Each new row is followed by what is left after taking away its nearest point in the smallest flat space through zero that holds the last named rows.

z_70 (4 x 18):
-16.1; -14.7; 32.0; -44.6; -19.2; -17.5; -3.6; 16.3; -20.3; -9.6; 13.4; -28.4; -40.1; -14.0; 5.1; -17.3; -87.9; 1.0
-48.1; -43.9; 36.2; 19.4; -56.7; 11.6; 41.9; -13.9; -5.0; -4.7; -14.4; -11.3; -46.6; -24.2; -6.4; 19.1; -17.6; -36.3
89.0; -18.6; -3.3; -1.0; -39.1; -46.7; 14.7; 33.0; -3.3; 21.7; -3.1; -26.5; -30.6; -69.1; -20.8; 12.8; -31.9; 37.6
50.0; 19.0; 67.5; -65.4; -46.4; -81.2; -5.3; 21.5; 13.8; 13.3; 0.8; -46.6; -44.9; -17.0; 34.7; 12.2; -32.7; -31.8
New rows:
21.3; 9.4; -14.3; -18.8; -39.0; -26.6; 33.8; 40.9; -23.6; 12.8; -11.2; 20.3; -1.3; 29.1; -9.7; -19.2; 19.7; 35.6	-7.8; 6.3; -8.1; -18.6; -37.4; -13.8; 35.3; 32.7; -25.9; 6.0; -10.9; 23.6; -2.5; 41.0; -6.3; -21.9; 17.2; 23.8
11.7; -16.7; 39.1; -23.4; -36.3; 24.2; 10.4; -11.8; -8.5; -18.4; -10.0; -2.4; 1.2; 27.4; 21.2; -17.2; 26.3; -21.1	29.1; -19.8; 16.1; -17.7; -23.6; 29.4; 5.4; -2.8; -16.2; -17.2; -5.1; 1.3; 9.3; 16.8; 7.9; -25.2; 14.4; 7.0
21.6; -21.1; -25.8; 32.6; -11.0; 40.5; 31.7; 21.7; -11.5; -18.5; 20.2; 32.9; -41.7; 5.5; 33.9; -13.0; -1.1; 26.1	24.6; -2.1; -7.7; 10.5; -8.8; 22.9; 20.9; 21.2; -2.9; -17.7; 21.8; 26.8; -40.4; 21.8; 52.5; -12.6; 6.0; 9.1

z_405 (4 x 18):
5.2; 22.1; 46.0; 2.5; -12.3; 29.7; 1.3; -41.8; -10.3; 62.7; 20.6; 2.2; 33.2; -43.3; 33.7; -21.8; -31.4; -19.0
-16.3; 19.1; 52.0; -19.6; 63.2; 37.8; 8.5; -10.1; -71.4; 41.0; -38.2; -4.9; 0.2; -89.0; 4.9; -41.1; -2.4; -26.6
22.0; -13.4; 66.9; -46.7; -0.1; 65.9; 9.0; -58.9; -29.4; 50.2; 17.3; -38.0; 12.4; -66.6; -36.5; -25.0; 21.3; 7.8
-22.6; 40.7; 43.5; -8.8; -8.2; 29.7; 14.4; -37.8; -80.8; 8.6; -0.9; 1.3; 48.2; -40.8; -20.9; -49.3; 5.3; 14.4
New rows:
-35.1; -9.5; -2.6; 21.4; -15.0; 41.1; -25.9; -18.6; -26.3; -6.0; 12.9; 14.1; -24.0; 30.4; -7.5; 1.3; -39.8; 38.0	-30.8; -18.7; -1.0; 16.8; 2.0; 43.9; -27.8; -12.0; -19.5; 2.3; 5.1; 10.3; -38.5; 19.6; -2.9; 5.9; -40.0; 28.5
43.1; -19.8; 29.8; -21.8; -17.5; -43.0; 26.4; -20.3; -6.8; 8.7; -16.7; -16.9; 30.2; 4.2; -10.9; -3.5; 41.4; 36.4	35.4; -11.6; 21.5; -6.8; 0.1; -56.4; 22.8; -2.7; -2.6; 15.0; -29.7; -3.1; 23.7; 1.4; 17.7; -1.3; 23.4; 17.6
8.4; 19.0; 36.4; -19.8; -43.1; 16.0; 29.0; 13.1; 16.5; -36.3; -31.3; -3.7; -3.3; 5.4; 39.4; 42.8; 37.8; 7.1	4.9; 24.3; 41.4; -18.1; -34.9; 17.7; 29.3; 13.8; 9.2; -29.3; -36.5; -0.8; -2.2; -4.8; 46.8; 38.0; 32.6; 0.6
-17.1; -7.3; 29.6; 1.5; -19.0; 42.2; -1.5; 41.7; -34.7; 21.0; 39.8; 21.0; -34.2; 2.6; 39.0; 37.1; 34.5; -26.1	-20.9; -4.5; 23.8; 2.5; -27.3; 37.9; 0.1; 42.3; -40.4; 6.8; 41.3; 22.1; -29.3; 13.5; 29.0; 35.9; 40.6; -16.6

z_429, 4 rows:
20.9; 2.2; -50.1; 6.9; 17.8; -50.6; -51.2; 19.9; 20.5; 22.7; 16.0; 0.1; -14.2; 32.2; 17.2; -11.7; -30.7; 26.7
33.4; -5.0; -2.9; -11.4; 44.8; -28.7; 27.6; 25.1; -53.5; 45.2; 22.4; 36.1; -24.3; 20.6; 19.0; 18.0; 14.2; -6.2
-3.3; 11.9; -38.6; 7.7; 77.8; 26.2; 3.3; 52.2; -35.7; 22.0; 2.1; 3.0; -32.6; 14.6; 67.9; -23.0; 11.3; 58.2
-27.3; 2.5; -24.8; -20.6; 11.1; -4.6; 17.8; 25.7; -33.8; 4.2; 0.0; 38.3; -55.5; 89.0; 26.0; -42.0; -42.5; 27.5
New rows:
-49.7; 14.2; -34.4; 4.3; -16.9; 14.8; 34.9; 21.7; 24.2; -7.2; -27.9; -29.6; -2.6; 15.0; -7.1; -10.0; 7.2; -16.3	-23.1; 10.5; -36.2; 4.7; -4.3; -11.0; 31.6; 25.2; 16.7; 14.6; -14.5; -22.9; 0.5; 8.1; -8.8; 8.4; 15.9; -26.6
37.7; 36.0; 29.8; 7.6; -45.4; 35.4; 42.9; -8.4; 16.7; 2.7; 17.0; 16.3; -3.3; 34.2; -23.2; 13.0; 8.3; 20.9	46.6; 39.3; 10.9; 16.8; -27.8; 29.0; 21.9; 2.4; 26.2; 10.4; 20.7; 6.1; -1.5; 27.0; -9.2; 11.6; 9.3; 37.2
-14.5; 31.7; 27.7; 25.5; -28.8; -2.3; 18.4; -32.2; -14.1; -14.4; -44.1; 13.1; -8.4; 17.8; 1.9; 0.2; 46.1; 24.1	3.2; 31.5; 10.9; 30.4; -17.9; -26.4; -2.5; -25.4; -6.4; 0.0; -34.6; 11.2; -7.7; 18.4; 6.7; 5.0; 42.4; 29.4
2.7; -26.2; -39.1; -34.9; -6.2; -1.7; -21.9; 24.9; 27.9; 69.4; 40.7; 33.1; -27.9; -17.7; 7.8; -29.4; 15.7; -26.0	-18.3; -24.4; -23.2; -34.8; -21.3; 28.7; -9.4; 14.6; 32.3; 47.9; 27.4; 24.4; -20.8; -29.5; 1.6; -35.2; 20.8; -28.4
2.5; 3.3; 2.4; -23.4; 26.0; 14.9; 4.4; 4.9; -31.2; 6.4; -13.1; -35.1; 2.8; -38.2; 31.4; 52.6; 0.1; 11.4	-7.1; 0.8; -1.8; -31.1; -2.7; -3.1; -4.5; -5.1; -18.3; -2.4; -13.9; -27.0; -5.0; -6.6; 15.8; 40.6; -28.6; 5.7
-21.1; 11.8; 6.9; 33.4; -37.8; 18.5; 35.1; 30.5; -15.9; -50.8; -19.0; 32.9; 5.6; 26.5; -9.6; -3.4; -20.7; -36.5	6.7; 13.5; -13.2; 46.8; -10.4; -1.2; 7.5; 42.7; -6.0; -30.3; -7.6; 20.2; 15.5; 3.5; 3.8; 9.8; -8.9; -25.6

z_771 (4 x 18):
-43.8; -15.2; -17.0; -15.7; 30.9; 30.6; -13.6; 55.8; -11.4; 3.6; -14.5; 23.7; 0.2; -22.6; 49.5; -10.4; -6.1; 0.7
43.6; 12.1; 37.2; -27.3; -11.2; 35.8; 1.5; 0.8; 33.7; 1.3; 7.8; -15.0; -23.2; -30.6; 10.5; -50.4; 11.7; -15.2
-34.5; 8.0; 49.3; 12.2; 1.4; -6.6; 14.4; 32.9; 16.6; -28.3; 13.3; -59.0; 20.0; 75.5; 25.6; -22.3; 10.8; 16.3
1.6; 35.4; 6.7; -13.7; -18.0; 41.6; -3.1; 28.5; 24.6; 53.2; 21.4; -23.8; 33.0; -7.7; 76.3; -7.5; -26.0; 0.0
New rows:
-5.3; 6.0; 20.0; -0.7; 11.0; -39.3; 25.1; -1.2; -11.5; -2.3; -2.4; -10.3; 0.9; 2.8; 19.2; -13.7; 40.7; -22.9	-1.4; 8.8; 6.3; -2.5; 8.6; -35.5; 21.4; -4.9; -14.7; 12.3; -2.6; 0.4; 4.2; -11.7; 23.8; -4.4; 33.0; -24.9
4.5; -46.3; 9.2; 2.9; 15.0; -36.3; 10.6; 1.3; -0.4; -8.9; -21.0; -62.3; -24.0; 2.0; -4.7; -56.0; -15.2; 0.8	5.6; -37.9; -17.4; 4.7; 8.4; -33.5; 5.1; -4.7; -7.6; 21.5; -18.6; -47.9; -9.4; -14.2; 8.0; -31.6; -33.1; 0.6
7.6; 37.0; -0.1; 6.0; 51.9; -0.5; -21.3; -1.1; 7.3; -0.7; -3.5; -2.9; -22.9; -51.3; -8.6; 5.8; -0.2; 8.1	-1.9; 42.2; 7.1; 15.7; 47.7; -10.5; -16.3; -0.2; 8.4; -3.0; 2.4; -19.6; -10.4; -24.6; -5.7; 12.0; -1.6; 14.9
1.8; -23.7; 20.9; 12.7; -36.5; 22.9; -2.5; -25.7; 0.3; -12.9; 0.1; 10.9; 23.0; -12.7; 16.1; -0.1; 32.0; -49.8	-12.3; -26.8; 14.7; 17.8; -31.9; 17.6; -3.0; -19.8; -6.5; -14.3; -1.8; 12.5; 29.0; -3.9; 19.2; 8.3; 29.7; -45.7
48.5; 30.8; 7.5; 6.8; -0.7; -19.2; -5.9; 8.6; 2.3; 28.9; -3.7; -10.5; 2.1; -16.5; -18.4; -16.1; 0.0; -5.9	18.7; 18.7; 1.4; 11.1; 15.4; -23.7; -8.0; 28.5; -9.6; 16.5; -11.5; -5.3; 4.7; -4.4; -11.6; -12.1; 1.6; 0.1
-35.1; 1.2; -13.9; -13.8; 25.0; 7.7; -7.5; 31.2; -22.6; 8.6; -20.0; 3.2; 16.0; -9.2; -24.5; -10.3; 1.1; 16.0	-8.5; 15.2; -1.1; -13.0; 6.7; 5.8; -2.0; 10.3; -9.2; 16.4; -9.3; -12.0; 17.6; -6.2; -33.4; -13.4; 1.0; 13.2

z_15, 4 rows:
-28.5; 1.8; -15.7; -11.9; 29.8; -29.0; -15.3; 54.8; -0.3; -29.3; 25.8; 24.6; -39.2; -53.6; 14.1; 30.8; -23.4; 3.1
22.5; -24.1; 18.3; 17.5; 35.7; 37.4; -26.3; -9.8; 7.8; -46.6; 22.8; -35.5; 32.3; 29.1; -61.6; 38.7; -18.0; -50.7
-3.9; 6.3; -45.4; 25.8; -8.0; -12.0; -21.1; -41.3; 27.3; 19.2; 79.2; -14.1; 12.5; 29.4; -14.2; -4.4; 27.3; 9.2
-11.3; -36.3; -18.9; 8.7; -16.6; -64.3; -13.0; 6.3; -13.6; -21.1; -25.1; 36.5; -19.1; 31.9; 15.2; 61.0; 41.5; -16.9
New rows:
25.2; 5.9; 23.7; -41.2; -2.8; -19.2; -34.5; 32.8; 11.9; -46.2; 8.1; -7.4; 19.9; 51.3; 13.5; -5.0; 5.3; -10.1	20.9; 18.6; 18.4; -44.9; -8.2; -18.3; -28.3; 31.7; 14.9; -30.6; 14.8; -6.2; 15.9; 40.1; 24.3; -24.5; 4.0; 5.7
-52.1; -76.2; -34.1; -5.5; 55.3; -41.2; 22.4; -24.5; 54.7; 34.6; 8.8; -1.0; 11.6; -15.8; -22.4; -30.2; -8.8; 13.4	-43.7; -82.4; -13.7; -10.7; 55.0; -30.6; 30.2; -20.5; 44.9; 28.2; -24.0; -2.2; 16.6; -12.4; -24.8; -28.6; -14.2; 4.3
17.8; -29.0; -6.3; 48.0; 45.2; 15.2; -1.1; -2.7; -32.8; -36.1; 7.6; 11.6; 23.8; 6.7; -5.6; 10.6; -10.4; -10.7	11.2; -15.2; -13.7; 42.1; 29.1; 6.8; 11.1; -5.4; -33.3; -11.3; 2.9; 20.7; 15.4; -3.1; 17.2; -13.8; -3.4; 12.6

z_481, 4 rows:
33.4; 35.0; 4.4; -22.4; -29.4; 0.8; -4.5; 31.4; -27.1; 27.5; -16.6; -6.6; 16.8; -29.1; -15.6; -1.5; -15.2; 27.1
58.0; -0.3; 4.7; -15.8; -7.5; -16.2; 39.1; -8.6; -40.8; 38.7; -53.4; -43.9; -24.2; -41.7; 28.8; 26.8; -25.5; 26.4
-26.7; 29.2; -44.7; 8.0; -19.5; 4.9; 24.7; 52.9; -58.8; 69.7; -30.4; -56.8; 22.5; -27.5; 15.7; 30.8; -80.2; 74.2
23.2; 31.3; 33.7; 10.1; -45.8; 16.9; 6.2; 18.6; -48.2; 7.9; -7.1; -41.3; 19.1; -22.7; 24.8; 32.2; -25.8; 34.5
New rows:
-2.1; -12.6; -13.9; -4.0; -56.2; 16.5; 11.8; 13.1; -8.0; -5.1; 13.5; -22.2; -16.3; -28.3; 17.6; 23.6; -43.4; -28.1	-1.9; -17.8; -22.1; -14.2; -44.4; 10.3; 4.4; 10.1; 10.3; -8.3; 16.5; -1.0; -20.2; -23.3; 1.0; 6.8; -29.3; -41.8
-3.1; -17.8; -1.4; -7.0; 6.9; 14.9; 0.8; -27.6; 31.6; 0.3; -15.7; 2.1; -61.0; 13.9; -2.8; 4.0; 0.0; -48.1	-7.8; 10.2; 1.8; -6.0; -18.8; 26.8; -9.4; 1.8; 12.0; 10.5; -9.9; -5.8; -36.4; 6.3; -9.6; 8.1; -17.0; -25.0
6.0; 10.1; -18.4; -1.5; 38.9; 43.1; -62.3; 7.1; -13.1; -2.2; 5.8; 2.0; 26.2; 7.9; 8.8; -25.4; 3.3; -6.3	20.2; 1.1; -14.2; -0.9; 42.5; 37.8; -47.8; -5.6; -20.5; 1.7; -7.9; -11.7; 13.1; 0.7; 23.9; -15.0; 0.3; -5.4
-41.8; 32.2; -5.7; -7.7; -48.9; -6.7; 11.7; 42.7; -3.3; 49.7; -8.7; 17.0; -5.8; -4.8; -16.4; 1.9; 62.3; -11.1	-39.5; 13.0; 3.4; 3.8; -39.5; -9.0; 25.7; 18.8; -2.7; 39.1; -12.8; 4.3; -22.1; -0.5; 6.4; 15.1; 65.9; -20.1
-7.9; 2.9; -12.7; 50.6; -2.7; -9.0; -38.2; -13.2; -0.1; 11.8; -25.3; 1.9; 21.2; 26.2; -15.2; -16.2; -14.4; -29.3	11.9; 4.4; -3.9; 45.3; -7.6; -11.8; -32.4; -17.3; -7.7; 14.9; -35.2; -4.6; 16.0; 16.5; -10.2; -11.7; -13.8; -27.5

z_263, 4 rows:
2.6; -15.3; -3.4; 12.0; -22.5; 50.5; -57.3; 3.4; 8.8; -46.0; 10.8; 9.0; -13.9; 1.1; 47.6; 20.1; -9.2; 27.2
0.8; 4.4; -15.9; -47.2; 37.0; 7.6; 23.3; 19.9; -6.4; 6.7; 40.5; 2.7; -26.6; 20.8; -0.9; 22.5; -45.4; -11.0
-38.6; -10.9; 0.9; -29.3; -18.1; -60.0; 13.5; 36.8; 19.2; 1.8; 85.1; -30.0; 22.9; -1.7; -3.7; 32.7; -6.8; 26.6
35.5; 22.8; 4.3; 16.9; 10.2; -19.5; -59.3; 0.5; 56.7; -7.9; 39.2; -15.9; -35.7; -16.8; -8.2; 20.2; 2.8; -2.1
New rows:
40.2; 1.4; 41.8; -22.3; -14.7; -15.7; 1.1; -6.4; 32.4; 17.1; -31.4; 10.4; 42.8; -35.9; -12.5; 28.2; 31.7; 25.5	39.0; -2.5; 32.0; -43.9; -0.8; 8.5; 8.2; 1.2; 20.2; 11.1; -22.2; 19.2; 29.5; -22.0; -0.3; 38.2; 6.3; 24.0
39.2; 42.9; -20.0; 35.8; 24.9; 11.1; 5.1; -5.6; 41.4; 39.4; -26.5; -5.8; -6.6; -4.8; -30.0; -40.6; 0.8; 36.0	8.2; 21.1; -25.3; 15.6; 7.0; 20.8; 14.8; 13.1; 25.6; 23.2; -0.7; -5.8; 9.6; 5.6; -5.5; -24.8; -13.3; 59.0
-8.5; -22.1; -9.5; 11.9; 9.7; -19.3; -9.2; -1.6; 6.7; -1.7; -5.5; -33.7; -5.5; -13.9; 39.2; -21.7; -31.6; -18.1	-8.7; -21.5; -9.4; 11.4; 11.3; -20.4; -4.1; -2.8; 3.9; 1.4; -9.6; -33.0; -4.1; -13.4; 36.5; -24.5; -30.9; -20.5

z_631, 4 rows:
-15.9; 14.2; 6.6; 23.8; -4.7; 42.6; -10.5; 1.1; -39.4; 45.4; 16.7; -35.9; -8.2; -13.8; 57.5; -38.8; -31.1; -42.5
15.5; -19.2; -40.6; -34.4; 1.6; 41.3; -0.1; -13.8; -15.6; -1.9; 21.2; -7.8; -2.2; 23.0; 53.7; 2.5; -21.4; -21.8
-6.1; -15.7; 6.7; -40.1; 29.3; 5.8; 23.3; -16.4; -25.4; 21.8; 2.0; -34.5; -4.4; -14.3; -5.8; -15.5; -34.7; 0.4
9.3; -3.0; -29.9; -65.4; -34.0; -6.2; -3.3; -7.9; -18.9; 2.5; 23.2; 6.0; 33.8; 0.4; 37.8; -54.2; -32.4; 20.0
New rows:
-59.0; -7.7; -38.6; 3.5; -57.4; -53.7; -4.8; 27.3; 5.9; -67.3; 33.8; -15.7; 29.4; -13.6; -36.0; 1.9; -3.8; -17.4	-62.6; -17.3; -36.3; 7.8; -30.8; -26.5; 4.2; 19.4; -8.2; -52.7; 34.8; -41.1; 10.5; -13.5; -25.9; 14.0; -16.4; -41.1
-16.6; -37.3; -7.3; 43.3; -3.1; -1.1; 21.7; -4.3; 28.2; -6.3; 19.1; 3.7; 14.2; -14.9; 8.6; 21.2; 11.8; -5.9	-18.1; -38.4; -7.5; 23.7; -5.7; -6.3; 25.6; -7.8; 19.4; 0.2; 22.7; -1.8; 21.8; -21.4; 10.4; 3.2; -1.3; 1.4
8.9; -25.6; 20.5; -21.0; 42.4; 26.4; -20.2; 11.6; -28.6; 32.4; 9.9; -5.5; 12.6; 16.6; 26.7; -9.6; 32.6; -24.7	9.6; -19.5; 25.8; -19.1; 30.8; 2.6; -23.1; 17.5; -15.2; 21.2; 3.9; 11.1; 22.1; 14.2; 6.6; -10.9; 45.5; -5.9
-12.7; -14.2; -27.5; -62.7; -28.3; 27.3; 4.8; 21.3; -31.6; -30.1; 5.3; 3.0; 1.3; -14.2; 11.4; -26.1; -1.0; -10.0	-21.8; -5.5; -3.5; -20.8; -16.5; 21.9; 3.9; 29.6; -20.9; -28.3; -9.1; 1.8; -12.9; -20.9; -14.2; -5.9; 18.3; -16.2
24.2; -5.0; -11.2; -9.8; 19.6; -22.1; 2.6; -22.6; 0.4; 21.5; -32.8; -22.3; -36.5; 8.6; 2.8; -12.6; 8.2; -39.0	26.0; 2.9; -13.9; -7.4; 0.4; -33.8; -6.1; -16.6; 7.3; 14.6; -31.4; -7.2; -25.5; 9.4; 4.2; -21.8; 15.7; -29.3

z_927 (4 x 18):
-34.5; 9.8; -21.9; 21.3; 26.1; 8.2; -11.0; 40.4; 28.6; 60.1; -1.2; -30.6; -46.5; 42.5; 6.3; 28.6; 31.0; 53.7
6.1; -27.1; 23.0; 26.9; 39.2; -2.7; 7.6; -2.0; -1.1; 27.0; -18.3; -41.6; -56.3; 74.1; -0.3; 20.4; -23.9; 29.4
-13.4; 19.6; -22.8; 23.9; 1.3; -30.9; 1.9; 22.2; -27.6; -26.4; 5.5; -1.9; 9.4; 57.0; -29.9; 12.1; -53.7; 26.7
2.8; 12.0; 72.2; 46.5; -5.4; -36.9; -6.4; 34.2; -32.8; -29.3; 23.6; -40.2; 28.0; 23.9; -42.8; 11.3; 21.4; 16.9
New rows:
54.4; -25.9; 0.7; -20.3; -24.6; 12.1; -25.5; -3.2; -17.9; 16.0; 27.1; 17.3; -4.5; 48.4; -54.7; -2.2; -30.0; 42.6	50.9; -22.6; 0.2; -30.3; -31.4; 23.4; -30.5; -1.5; -4.3; 27.2; 30.9; 22.6; 0.5; 17.4; -45.0; -6.3; 0.8; 35.9
-8.6; 12.1; 46.8; -24.8; 4.0; 15.2; 6.0; 23.8; -19.6; -19.0; 7.2; 7.8; 16.6; 10.5; -6.6; -25.4; 29.4; 38.3	-7.5; 5.3; 22.3; -36.8; 9.8; 23.8; 10.7; 10.2; -13.7; -12.7; -3.5; 18.9; 3.0; 16.5; 4.8; -27.4; 8.1; 35.3
6.4; 50.9; -34.0; -48.9; 2.8; 4.9; 8.4; 37.0; -1.4; 2.0; 12.0; 6.8; -35.4; -11.8; 29.1; -50.0; -7.4; -19.8	17.3; 41.7; 6.6; -30.9; 8.9; -5.7; 10.1; 38.3; -14.0; -5.7; 13.9; -15.6; -37.2; 4.6; 17.3; -46.1; -4.2; -17.5

z_451 (4 x 18):
-3.0; 10.8; -8.1; 36.8; -13.9; -6.6; -6.0; -42.7; 42.4; -40.4; -56.3; -56.2; 12.4; 2.5; -20.6; 13.3; 16.3; 10.2
-27.4; 14.3; -36.1; -44.2; 0.1; -52.8; 24.1; -52.7; 28.5; 7.7; -32.6; 8.6; 27.9; 39.3; -28.0; 19.9; 22.6; -39.1
32.5; 14.9; -12.8; 21.6; -18.7; 36.9; 23.7; -48.4; 20.5; -38.9; -25.8; 19.9; -5.9; 20.7; -32.6; -23.1; 27.6; 60.7
-1.4; 22.9; 5.3; -32.7; -29.9; -0.3; -32.0; -48.3; -31.7; -29.5; -21.3; -32.9; 0.8; 30.2; -21.0; -56.4; -8.5; -4.3
New rows:
-21.0; -15.0; 33.8; 5.4; -2.8; 1.4; -17.9; 35.1; 37.5; 26.7; -3.3; -33.6; -13.8; 7.6; -7.6; 14.8; 3.5; 7.5	-14.5; -7.9; 27.1; -13.8; -8.6; 6.3; -9.1; 17.8; 28.9; 25.2; -0.6; -10.9; -15.1; 25.1; -19.0; -2.9; 9.1; 15.8
-7.4; -8.8; -36.0; -29.9; 8.5; -7.9; 0.5; 23.2; 7.7; 41.4; -2.1; 13.1; 13.3; -28.3; 16.1; -27.2; -13.6; 27.4	-6.4; -4.4; -35.4; -18.5; 1.5; -6.0; -5.9; 9.5; 15.7; 25.8; -18.8; -7.4; 15.1; -27.6; 9.9; -29.8; -11.0; 33.1
35.2; 34.2; -41.4; 42.9; -8.7; -32.8; 35.8; -33.0; -37.1; -25.3; -40.4; 21.2; 30.9; -37.7; 13.4; -7.2; -15.6; -0.6	30.6; 29.3; -33.8; 34.8; -4.1; -35.6; 27.4; -13.9; -52.1; -13.0; -24.8; 22.1; 28.1; -44.5; 25.1; -8.7; -26.7; -12.7
